There are 10 hidden switches. A switch that is on adds its own fixed numbers to the row, and there is some noise. The rows also spread widely along 14 directions, which tell nothing about the answers.
In the rows, zero is written as 128.
Known rows, each followed by its switches (1 for on, 0 for off):
[ 74 157 169 122  65  97 109 128 145 126 157 115 110 130 102  92 108 144
 104 139 127 128 144  90 130 156  70] -> 0 0 0 1 1 0 0 1 1 0
[139 105 138  95 105 132 109 174  96 142 118 109 115 163 151 153 103 139
 109 121 141 152  92 132 129 146 111] -> 0 0 1 0 1 0 0 0 1 1
[ 69  73  95  91 157  98 152 130  95  94  80 161 127 130 142 168 145  97
 169 105 104 115 115 183 117  73  83] -> 0 0 0 1 1 0 1 1 0 0
[ 84 146 146 113 150  96 148 162  82 161  86  59 115  89 192 186 117 110
 140 134 113  68  79 111 160  85 128] -> 0 0 0 1 1 0 0 0 1 0
[101 156 176  87 124  87  61 120 137  96 141 150 102  88  88  87  69 101
 133  53 110 154 124 134 106 155 162] -> 0 1 1 0 1 0 0 0 0 1
[117 143 136 118 162 113 120 136 106 141  88 133 120 173 102 135 147 117
 120 167 152  99  84  99 134  86 149] -> 1 0 0 0 0 0 1 0 0 1
[ 84  94 103  81 144 111 149 144 125 160 156 155 123 124  73 182 124 127
 146 105 109 108 165 115 143 102  84] -> 0 0 1 0 0 1 1 1 0 0
[109 153 145 126 123  97  90 138 122 131  98 121  95 166 138 122 135 125
 108 139 148  85  99 102 140 117 115] -> 0 0 1 0 0 0 1 0 0 0
[140 146 145  77 124 148 138 182  98 135 103 169  95 173 132 107  72 104
 144  92 161 135 129 173 110 139 158] -> 0 1 0 0 1 0 0 1 1 1
[113 132 102  64 111 145  86 203 142 107  75 135 120 175  87 129  99 149
 109 118 139 144 102 158 148 141 119] -> 1 1 1 0 0 0 0 0 1 1
[140  99 143 115  81 128 116 157  68 102 105 105 114 173 171 138 109 132
 123 120 121 162  90 153 105 132  76] -> 0 0 1 0 0 0 0 0 0 0
[ 81 145 106  98 109 142 141 134 130 110 106 147 121 143 128 125 143 128
 141 135 134  80 144 150 124  99  97] -> 0 0 0 0 0 0 1 1 0 0
[142  82 121  65  97 176  54 137 106  93 202  73 113  98 147 165 120 179
  93  51 129 158 127  95  58 141 114] -> 1 0 1 0 1 0 0 1 0 0
[128 103 114  69 143 136 137 112 131 112 101 146 137 155  85 156 162 129
 134 123 145 102 123 129 112 101 153] -> 1 1 1 1 1 0 1 0 0 0
[ 98 168 140  74  57 179 170 108 137 119 129 111 153 145  96 109 149 125
 165 134 142  78 152 109 115 112 139] -> 1 1 1 0 1 0 1 0 0 0
[ 98 118 133 100 103 112 112 150 124  83 112 112 107 167 100 111 127 158
 110 121 139 135 121 120  97 115  73] -> 0 1 0 1 0 0 1 1 1 0
[ 96 115 138  96 113 148 125 164  93 109 145  62 118  87 159 157 115 140
 130  91 119 116 101 113 100 112 135] -> 0 0 1 1 1 0 1 0 1 0
[ 95  97 116 114 104 137 107 143 118 126 123 121  99 190 142 137 154 126
 131 106 155  81 118 114 123 123 100] -> 0 0 1 0 1 0 0 1 1 0
[116  78 159 100 143 104 145 107  67  78 141  85 142 103  87 168 140 131
 130 101  98 173  97  95  53  69 111] -> 1 0 1 0 1 0 1 1 1 0
[ 81 122 140 166 162  95 106 160 100 148 117 150  96 135 134 122 127  90
 106 139 133  98  85 147 144 143 187] -> 0 0 0 0 1 0 0 1 0 1
[150 118 124  93 171 126 141 140  85  97 151 203  80 179  67 107  92 133
 130  94 144 163 164 113  54  73  70] -> 1 0 0 1 0 0 0 1 0 0
[108  78 135 113 133 132 160  78 103  69 133 160 143 138 106 115 183 111
 156 127 131 113 114 160  62  95 144] -> 0 0 1 1 1 1 0 0 0 1
[102 153 132 106 146 123 157 168  96 107 146 118 117  77  97 139  96 151
 107 120 109 126 143 115  92  85 119] -> 1 0 1 0 1 0 1 1 0 0
[ 95 135 176 119 103 115 137 149  78 145 165  64 113 102 137 144 103 119
 134 115 120 116 109  95 115 117 138] -> 0 0 0 1 1 1 0 1 0 0
[ 91 121 123  86 127 144  95 123 136 134 148 126 146 102 103 152 134 123
 126 107 125 120 107 117 131 136 167] -> 0 0 1 0 1 0 1 0 0 1
[133  92 164  76  76 117 179 171  99  79 109 115  97 118 107 107  67 129
 153  69 104 143 171 198  86 128 132] -> 1 1 1 1 1 0 0 1 0 1
[ 81 135 170 107 119 114 123  84  74 147 112 183 174 134 132 139 129  34
 173 147 121 197  50 141 128 142 145] -> 0 0 0 1 1 0 1 0 1 0
[ 70 127 110  85 113 109 111 146 148  98 127 151 113 137  76 102  98 150
 138 100 106 135 150 125 125 107  52] -> 0 0 0 0 1 0 1 0 0 1
[144  78 116  76 115 165 144 179  82 115 156 122 109 128 134 157  86 145
 129  61 124 169 138 153  78 142 130] -> 0 1 1 0 1 0 1 0 1 0
[155 174 131  50 140 167 123 156 130  84 114 104 105 128 110 129 114 177
  99  96 173  91 139 114  69  75 150] -> 0 0 1 0 1 0 1 1 1 0
[159 117 105  38 133 187 171  78 155  87 156 183 147 122  68 134 158 163
 130  97 153 114 190 140  54 109 146] -> 0 1 1 0 1 0 1 0 1 0

New rows, each followed by its switches (1 for on, 0 for off):
[ 61 150 141 185 136 120 157 148  86 130 157 134 105 119 127  93 126 105
 127 149 118  96 115 106 111 117 142] -> 0 0 0 0 1 0 1 0 0 0
[107 153 120  80 117 163 149 103 129 121 139 159 145 137 116 124 145 130
 138 134 147 116 136 118  96 119 113] -> 0 1 0 0 1 0 1 0 1 0
[124  97 148 110 125 122 149 131 111 121 144  90 109 144 105 133 139 147
 132 122 137  92 127 112 104 105 145] -> 0 0 0 1 1 1 0 0 0 1
[129 128 131  79 125 127 118 146 143 106 129 147 101 132  61 121 105 147
 112  96 127 122 160 132 109 127 154] -> 1 0 1 0 1 0 1 0 0 0
[140  94 152  90 160  48 142 136 121 129  85 135  94 127  74 173 108 126
 110 103 107 117 149 153 135 100 131] -> 0 0 1 0 0 0 1 1 0 0
[ 96 116 125  94 127 134 111 154 136 139 164 123 112 121  70 135 108 131
 127  82 124 106 149 109 127 132 149] -> 0 1 1 0 0 0 0 1 0 1
[ 98 126 134  98 162 115  88 142  90 126 140 149 130 136 114 152 124 104
 124 111 142 149  74 116 107 118 140] -> 0 1 1 1 1 1 0 1 0 0
[ 82 115 130 122 151 101  94 125 118  90 126 139  91 141 105 104 135 120
 132  97 128  95 120 114  94  91 116] -> 1 0 0 0 1 0 0 1 0 1
[151  93 165  85 102 131 195  60 101  94 188 106 133  95  71 138 139 157
 136 105 103 137 191  99  39  86 101] -> 1 0 0 0 1 0 0 1 0 0
[140  96 121 115 138 132 200  99 121  97  95 176 150 170  77 135 183 138
 112 183 146 111 135 167  99 101 147] -> 0 0 1 1 1 0 1 0 0 0
[121 120 162  71 111 114 139 163 106 132 117  59 135  96  93 172  87 137
 124  94 104 153 106 119 134 126 152] -> 0 1 1 1 1 0 0 0 1 0
[117 133 142 115 130 136 175 124 108 138 155 179 128 136  72 123 124 113
 125 135 135 129 156 130 103 121 153] -> 0 0 1 0 1 0 1 1 0 0
[ 96 105 128 109 120 103 132 148 118 127 132 100 109 115 128 149 127 152
 122 122 112  94 133 105 125 106  92] -> 1 0 1 0 1 0 1 0 0 1
[ 74 156 106  93 143 146 161 171 132 111 134 150 122 128  80 112 117 149
 130 135 138 105 140 127 110 104 118] -> 0 1 0 1 1 1 1 0 1 0
[ 91 107 118 118 132 110 139 129 118 145 129 120 132 130 108 164 146 139
 110 157 110 119 116 103 141 118  92] -> 1 0 0 0 1 0 0 0 1 0
[ 84 131 112  70  79 139 122 125 151  88 153 141 146  96 116 135 133 174
 104 138 120 143 157 131 103 130  29] -> 0 0 1 1 0 0 1 1 1 0
[119 201 175  88  86 144 113 125 146 142 150 142 113 103 122  90  94 125
 111 124 152 118 143 121 118 179 178] -> 0 1 0 0 1 0 1 0 1 0
[ 84  52  82 130 168 129 124 130 110 134 164 194 132 137  86 171 167 116
 109 126 118 137 127 136 113 134 132] -> 1 0 1 0 1 0 1 1 0 0
[148 133 167  74 108 121 127 123 112 135 160  70 116  55 135 174 101 155
 109  97 103 123 148  98 105 128 128] -> 1 0 1 0 0 0 0 0 1 0
[105 177 100  75 108 177 122 199 127 162 111 114 141 144 111 160 105 154
  94 166 146 119 113 128 166 130 136] -> 1 0 0 0 1 0 0 1 0 0
[114 109 129 124 118 136 143 144 120 128 115 143 128 189  69 117 150 126
 123 162 144 110 116 117 132 116 142] -> 1 0 1 1 0 0 0 0 0 1
[105 146 133  93 124 145 119 118 132 114 135  89 131 110 113 144 150 150
 108 126 142  84 122 103 106 100 157] -> 0 0 0 0 1 0 1 1 0 0
[130 103 119  98 169 122 114 123 109  85 137 134 135 126  91 152 142 166
  87 127 131 160  98 109  76  97 103] -> 0 0 1 1 1 0 0 0 1 0
[102  70 102  48  89 170 103 116 134  92 130 103 156 155  90 171 168 148
 136  99 134 141 114 117 103 112  97] -> 1 0 1 1 1 0 0 1 1 0
[ 90 137 138  89 106  91  84 137 150 165 153 135 111 128 101 151 114 143
  98 136 133 124 137 105 158 160  98] -> 0 0 0 0 1 1 1 1 0 0
[ 92 162 136 114 116 151 117 135 116 111 147 139 125 104 140 112 129 131
 103 138 143 120 116 129  93 135 144] -> 0 0 0 0 1 0 1 1 1 0
[152 117 177 102 150  47 167  93 168 147  70 120 119 135  56 159 159 145
  87 172 137  65 142 127 157 114 182] -> 0 0 1 0 1 0 1 0 1 1
[ 75 133 116 115 131 126 138 128 138  92 122 106 144  84  86 134 148 152
 102 148 103 108 120 139 118 111 151] -> 0 0 0 0 1 0 1 0 0 0
[118 117 158  82  99  98 133 110 132 142 142 105 128 146  78 150 127 149
 112 124 131 139 142  86 117 130  91] -> 0 1 0 0 1 0 1 1 1 0
[ 70 111 138 143 116 133 150 168 111 122 105  89 136 150  74 119 140 106
 139 131 121  97  87 134 142 125 210] -> 0 1 1 0 1 0 1 0 0 1
[103  95 102 112 158 134 188 145  69  82 105 134 146 105 147 171 148 135
 125 142 107 131 105 172  79  69  93] -> 0 0 1 0 1 0 0 1 1 0
[105 106 132 123 136 123 156 146  63  90 114 103 117 130 147 142 128 125
 145 107 112 121  99 131  82  73 104] -> 0 0 1 0 1 0 1 0 0 0
[105 141 128 101  93 170 144 173  94 174 165 110 120 112 153 152  97 117
 141 108 122 106 134 114 138 153 146] -> 1 1 1 0 1 0 0 0 0 0
[147 130 165 130  88  98 138 123  79 119 109 152 141 150 147 140 129 130
  80 200 127 182  94 155 110 147  77] -> 1 0 1 0 0 0 0 1 0 0
[106 100 139 142 104 130 132 135  89  62 105  96 129 170 130  98 158 139
 124 133 131 120  77 138  77 103 122] -> 0 1 1 0 1 0 0 0 0 1
[ 55 166 116 134 177  66 122 135 119  70  39 127 124 142 109 118 152 131
 115 170 114  89  69 125 129  48  69] -> 0 0 0 0 1 0 0 0 1 0
[118 116 126  95 144 134 162 158  85 115 162 108  95 132  97 133  88 146
 150  70 108 133 154  90  76  79  70] -> 0 1 0 0 0 0 0 0 1 0
[148  82 102  62 172  86 137 150 168 106  52 124  75 171  64 162 137 163
 106  86 140  49 172 172 135  89 159] -> 0 1 0 0 1 0 0 1 0 0
[ 63 101  70 124 158 199 135 190 112 122 171 106 111 161  56 132 141 146
 138  93 130  92 127  73 107  85 150] -> 1 0 0 0 1 0 0 0 1 0
[ 89 116 133  96 107 189 127 163  67 135 169  80 129 122 157 154 124 112
 154  92 142 128  88 112  87 120 164] -> 0 0 0 0 1 1 1 1 1 0
[ 66 113 149 101 127  79  77 109 140  92 111 100 116  92  74 135 128 110
 130  84  92 117 113 132 126 116 153] -> 0 0 0 0 0 0 1 1 0 0
[ 81 110 128  90 123 128  86 116 125  86 136 149 104 128 135 105 129 113
 160  75 129 115 118 143  90 122 113] -> 0 0 0 0 1 1 0 0 1 1
[ 83  76 141 118  88  89 176 129  93 121 126 101 128 113 142 163 139 128
 141 146  89 118 138 163 127 119  62] -> 0 0 0 1 0 1 0 1 0 0
[135 138 135  64 168 129  84 138 135 153 179 197 114 129  64 140  98 127
 108  95 157 157 138 105 104 147 143] -> 0 1 1 0 0 1 0 1 1 1
[ 73 154 134 103  83 154 151 119 123 148 123 112 142 134 132 132 145 103
 163 140 129  78 124 118 148 121 139] -> 0 0 0 0 1 0 1 0 0 0
[104 119 121  90 132 151 121 149 126 124 150 159  96 176  66 115 127 116
 146  83 158  91 151 119 106 113 168] -> 0 0 1 0 1 1 1 1 0 0
[ 88 157 113  95 133 156 152 175 102 130 124 106 150 105 104 151 108 144
 115 152 120 139 103 123 131  99 131] -> 0 0 0 1 1 0 1 0 0 0
[ 95  94 133 137 140 103 152  96  78  87  97 129 131 118 174 151 177 107
 132 148 111 107  93 161  85  90  96] -> 0 0 0 0 0 0 0 1 1 0
[118 129 112  57 141 167 131 144 110  99 135 179 126 150 109 130 117 125
 142  87 159 145 131 136  74 104 116] -> 0 1 1 1 1 0 1 1 1 0
[105 135 137 114 173 103 146 144 113 126 157 188 104 116  89 105  90 129
 121 113 126 147 144 119  95 119 103] -> 0 1 0 1 1 0 0 0 1 1
[114  76 147 140 164  72 124 133  82  96 133 143  94 159  86 126 133 126
 111 120 123 150 106 132  79 108 112] -> 0 1 0 1 0 1 0 1 0 0
[144 164 188 112 113  94 139  99  87 132  77  87 133 149 129 140 131 109
 128 163 130 118  82 115 125  96 139] -> 0 0 0 0 0 0 0 0 0 0
[151 113 133  95  99 151 180  87 108 109 125 107 168 129 125 165 175 161
 108 173 128 118 124 134  94 106 113] -> 0 0 1 0 1 0 0 0 0 0
[127 110 134 102 154 114 143 115 104 148 137 144 123 127 100 167 133 110
 136 112 120 113 129 114 120 103 140] -> 0 0 1 0 0 0 1 0 0 0
[113 155 137  70 132 125 109 116 122 109 129 164 140 137  91 125 119 133
 126 138 143 150 114 129 100 103  99] -> 0 0 0 0 1 1 0 1 0 1
[ 91  87 130 112 159 101  71 103  98  89 167 146 120 115 106 142 142 124
 115 102 117 166  94 115  76 113  98] -> 0 0 0 1 0 1 0 1 0 0
[135 117 154  94 148 111 131 133 114 125 146 149  99 135  88 131 115 132
 118 104 145 125 143 100  88 106 135] -> 1 0 1 0 1 0 1 1 1 1
[127 128 182 116 111 124  89 124  90 106 134  90 112 116 161 114 126 110
 124 103 144 118  74 113  89 139 186] -> 1 1 1 1 1 0 0 0 0 1
[ 92 120 106  94 180 129 198 113  94  94 136 118 170  71  76 184 161 151
 124 152  94 119 126 100  79  33  85] -> 1 0 1 0 1 0 0 1 1 0
[ 95 142 160  97 149 114  97 104 108 128 175 114 138  72  65 147 111 110
 129  88 101 154 109  68 101 108 167] -> 1 0 1 0 1 0 1 0 0 0
[ 71 158 155  72  67 136  65 125 136 111 157 130 156 129  60 106  91 116
 136 100 116 204  99  94 129 154 107] -> 0 0 1 1 1 0 1 0 0 0
[135 109 133  74 112 146 100  89 126 130 134 132 141 170 120 153 169 130
 125 131 162 124 100 118 102 140 147] -> 0 1 0 0 1 1 1 0 0 0
[133  93 126 122 128 144 182 150 100 120 159 118 130 146  98 140 149 176
  89 176 148 121 134 132  88 113 127] -> 0 0 0 1 1 1 0 1 0 1
[ 69  75 132 106  97  90  87 185 122 129 140  95 104 148 105 151 108 145
 119 107 114 140 110 113 149 142  59] -> 0 0 1 1 0 1 0 1 1 1
[136 123 184  79  99 116  96 140 100 126 151  90  70 111 160 125  91 109
 157  46 138  84 142 120  91 134 159] -> 1 1 1 0 0 1 0 1 0 1
[ 91 121 158  60  92 143 150 114 123 134 126 121 135 135 110 133 132  90
 188  91 140  95 135 142 116 125 168] -> 0 1 0 0 1 1 1 1 1 1
[114  82 108 100 208  95 116 124 132 131  56 108 151 159  10 202 179 121
 102 150 119 113  68 126 160  78 222] -> 0 0 0 0 0 0 1 0 0 0
[125  93 152 123  86 142 156 144 125 217 187 118 104 200  78 139 127 129
 121 134 159 100 161  65 154 164 137] -> 0 0 0 0 1 0 0 1 1 1
[113 103 165  55  65  94 191 107 103  98 108 106 147  78 145 171 116 131
 159 115  89 141 155 183 102 110  63] -> 0 0 1 0 1 1 1 1 1 0
[132 116 155 113 119 125  74  99  97 163 186 125 102  98 197 158 121 112
 114  93 131 127 112 106 107 172 142] -> 0 0 0 0 1 0 0 0 0 0
